There are 3 ways to turn a row about zero (a turn may also mirror it). The second row of each pair is the first, turned, with some noise.
Known pairs, each followed by its turn:
[-3.05  0.07 -0.73  1.48]
[ 0.29  3.03  1.40 -0.19]
J296

[ 0.43  0.70 -2.23 -0.61]
[ 1.99 -0.30 -0.65  1.23]
J296

[-0.01 -0.23 -2.16  0.20]
[-0.60 -0.41 -0.53  1.91]
J971

[ 0.24 -1.99 -0.27  0.16]
[ 0.35 -0.44  0.26  1.69]
J3

[-4.73  0.55  3.00 -2.72]
[-2.74  1.71 -5.63  0.78]
J3

[-1.70 -1.80 -1.18  1.07]
[ 1.76 -0.27 -1.18  1.90]
J971

[ 0.86  3.42 -1.21 -2.22]
[-3.55  0.14  2.90  0.54]
J971

[1.23 1.31 3.02 1.49]
[-1.80 -2.13  2.60 -1.35]
J296

[ 2.18 -1.92 -3.33 -0.44]
[ 0.89 -3.49  2.51  1.12]
J3

[-0.67 -0.98 -4.73  0.36]
[-0.60 -1.12 -1.83  4.48]
J971

[ 4.58  2.90  1.71 -0.43]
[ 0.43 -5.35  1.34 -0.17]
J296

[-1.48  4.46  1.92 -0.86]
[ 1.99 -0.82  2.01 -3.95]
J296

[ 0.12 -1.13  0.18 -1.15]
[ 0.44 -1.44  0.37 -0.34]
J971

[-2.55  1.42  0.09  0.73]
[-2.40  1.17 -0.68 -0.75]
J3

[1.47 2.95 0.16 0.73]
[ 0.81  0.84  0.66 -3.05]
J3

New pairs. What belongs after each?
[-1.81  0.76 -0.51 -0.96]
[ 1.44  1.18 -0.22 -1.12]
J296

[-0.26  4.05 -2.97  0.45]
[-2.15 -0.78  1.57 -4.10]
J3

[ 1.20 -0.31  0.31  0.41]
[-0.36 -0.79  0.12  0.68]
J296

[0.29 1.78 1.29 0.19]
[ 0.52  1.03 -0.55 -1.64]
J3

[-0.56 -0.10 -2.02  0.01]
[-1.41 -1.17  0.72 -0.01]
J3

[ 0.41  4.73 -2.57 -4.73]
[ 6.50 -2.13 -1.35 -2.00]
J296

[-0.41  0.06  1.53  1.17]
[ 0.01  2.01 -0.14  0.11]
J3

[ 0.84 -0.59 -0.76 -0.65]
[ 0.31 -0.26 -1.07  0.72]
J296

[0.22 0.77 0.72 0.13]
[-0.19 -0.60  0.70 -0.82]
J296

[ 1.49 -1.27  0.82 -0.89]
[ 0.03 -1.66 -0.22 -1.49]
J971

[-0.26 -4.73 -0.44  1.46]
[-3.26  2.07 -1.68  2.50]
J296

[-1.54  0.92 -3.50 -1.22]
[-2.94 -2.67  0.27 -1.27]
J3

[-0.05 -4.40  4.15 -3.23]
[ 3.85 -4.32  1.21 -3.50]
J971

[-0.65  1.09  0.16 -0.73]
[-0.37  0.07 -1.17 -1.06]
J3

[-0.11 -1.95  0.42  1.24]
[-1.81  1.08  0.10  0.98]
J296

[ 2.38 -1.49 -0.10 -0.36]
[ 2.31 -1.28  0.69  1.11]
J3

[-1.78  0.83 -2.05 -0.90]
[ 2.23  1.64 -0.41 -0.24]
J296

[-0.27 -0.17 -2.21 -0.76]
[-0.82 -0.84  0.05  2.09]
J971

[ 0.69 -0.95  2.07  0.13]
[ 1.60  1.09 -0.67  1.14]
J3

[-0.87  0.00  1.05 -2.77]
[ 0.14 -0.69 -3.01  0.15]
J3

[-2.71 -2.51  1.45  0.11]
[-2.27  2.76 -0.61 -1.11]
J296

[-0.54  0.83  0.21 -1.78]
[ 1.13 -0.13 -0.94 -1.57]
J296

[-0.98 -4.73  1.24 -1.06]
[ 0.22 -0.45 -1.27  4.99]
J3

[-1.49  0.57 -0.32  0.07]
[0.44 0.90 0.52 1.01]
J971

[ 1.38  0.05  0.16 -0.10]
[-0.93 -0.40 -0.41 -0.91]
J971

[-0.50  0.30  0.56 -1.23]
[ 0.30 -0.31  1.17 -0.22]
J971

[-0.15  0.32 -2.25 -1.91]
[-1.09 -2.80 -0.25 -0.74]
J3

[0.11 0.67 1.07 1.01]
[-0.65 -0.44  1.49 -0.67]
J296

[ 0.04  1.71  0.10 -0.49]
[-0.11 -0.22 -0.63 -1.60]
J3

[ 0.39 -0.28 -2.41  0.01]
[-0.57 -1.64  1.60 -0.09]
J3

[-2.45 -0.30 -1.03 -2.04]
[-2.29 -1.79 -1.77  0.53]
J3

[-0.73  2.69 -0.53 -0.97]
[-0.89 -0.21 -1.01 -2.63]
J3

[-1.42 -1.55  1.95  2.44]
[-2.98  1.53  1.58 -0.49]
J296

[ 2.01  0.67 -4.73  4.10]
[1.79 0.33 2.48 5.77]
J296

[-4.73  2.28 -0.35  1.58]
[2.20 4.31 2.09 2.69]
J971

[ 0.17  0.23 -0.40 -0.58]
[-0.50 -0.34  0.37  0.29]
J971

[-0.49 -1.02 -0.56  1.09]
[ 0.74 -0.04 -1.08  0.67]
J971

[-0.99 -2.13  2.54 -0.34]
[ 0.40  1.27 -1.77  2.64]
J3

[-1.56  0.12 -0.34  0.94]
[-1.56  0.63  0.58  0.05]
J3

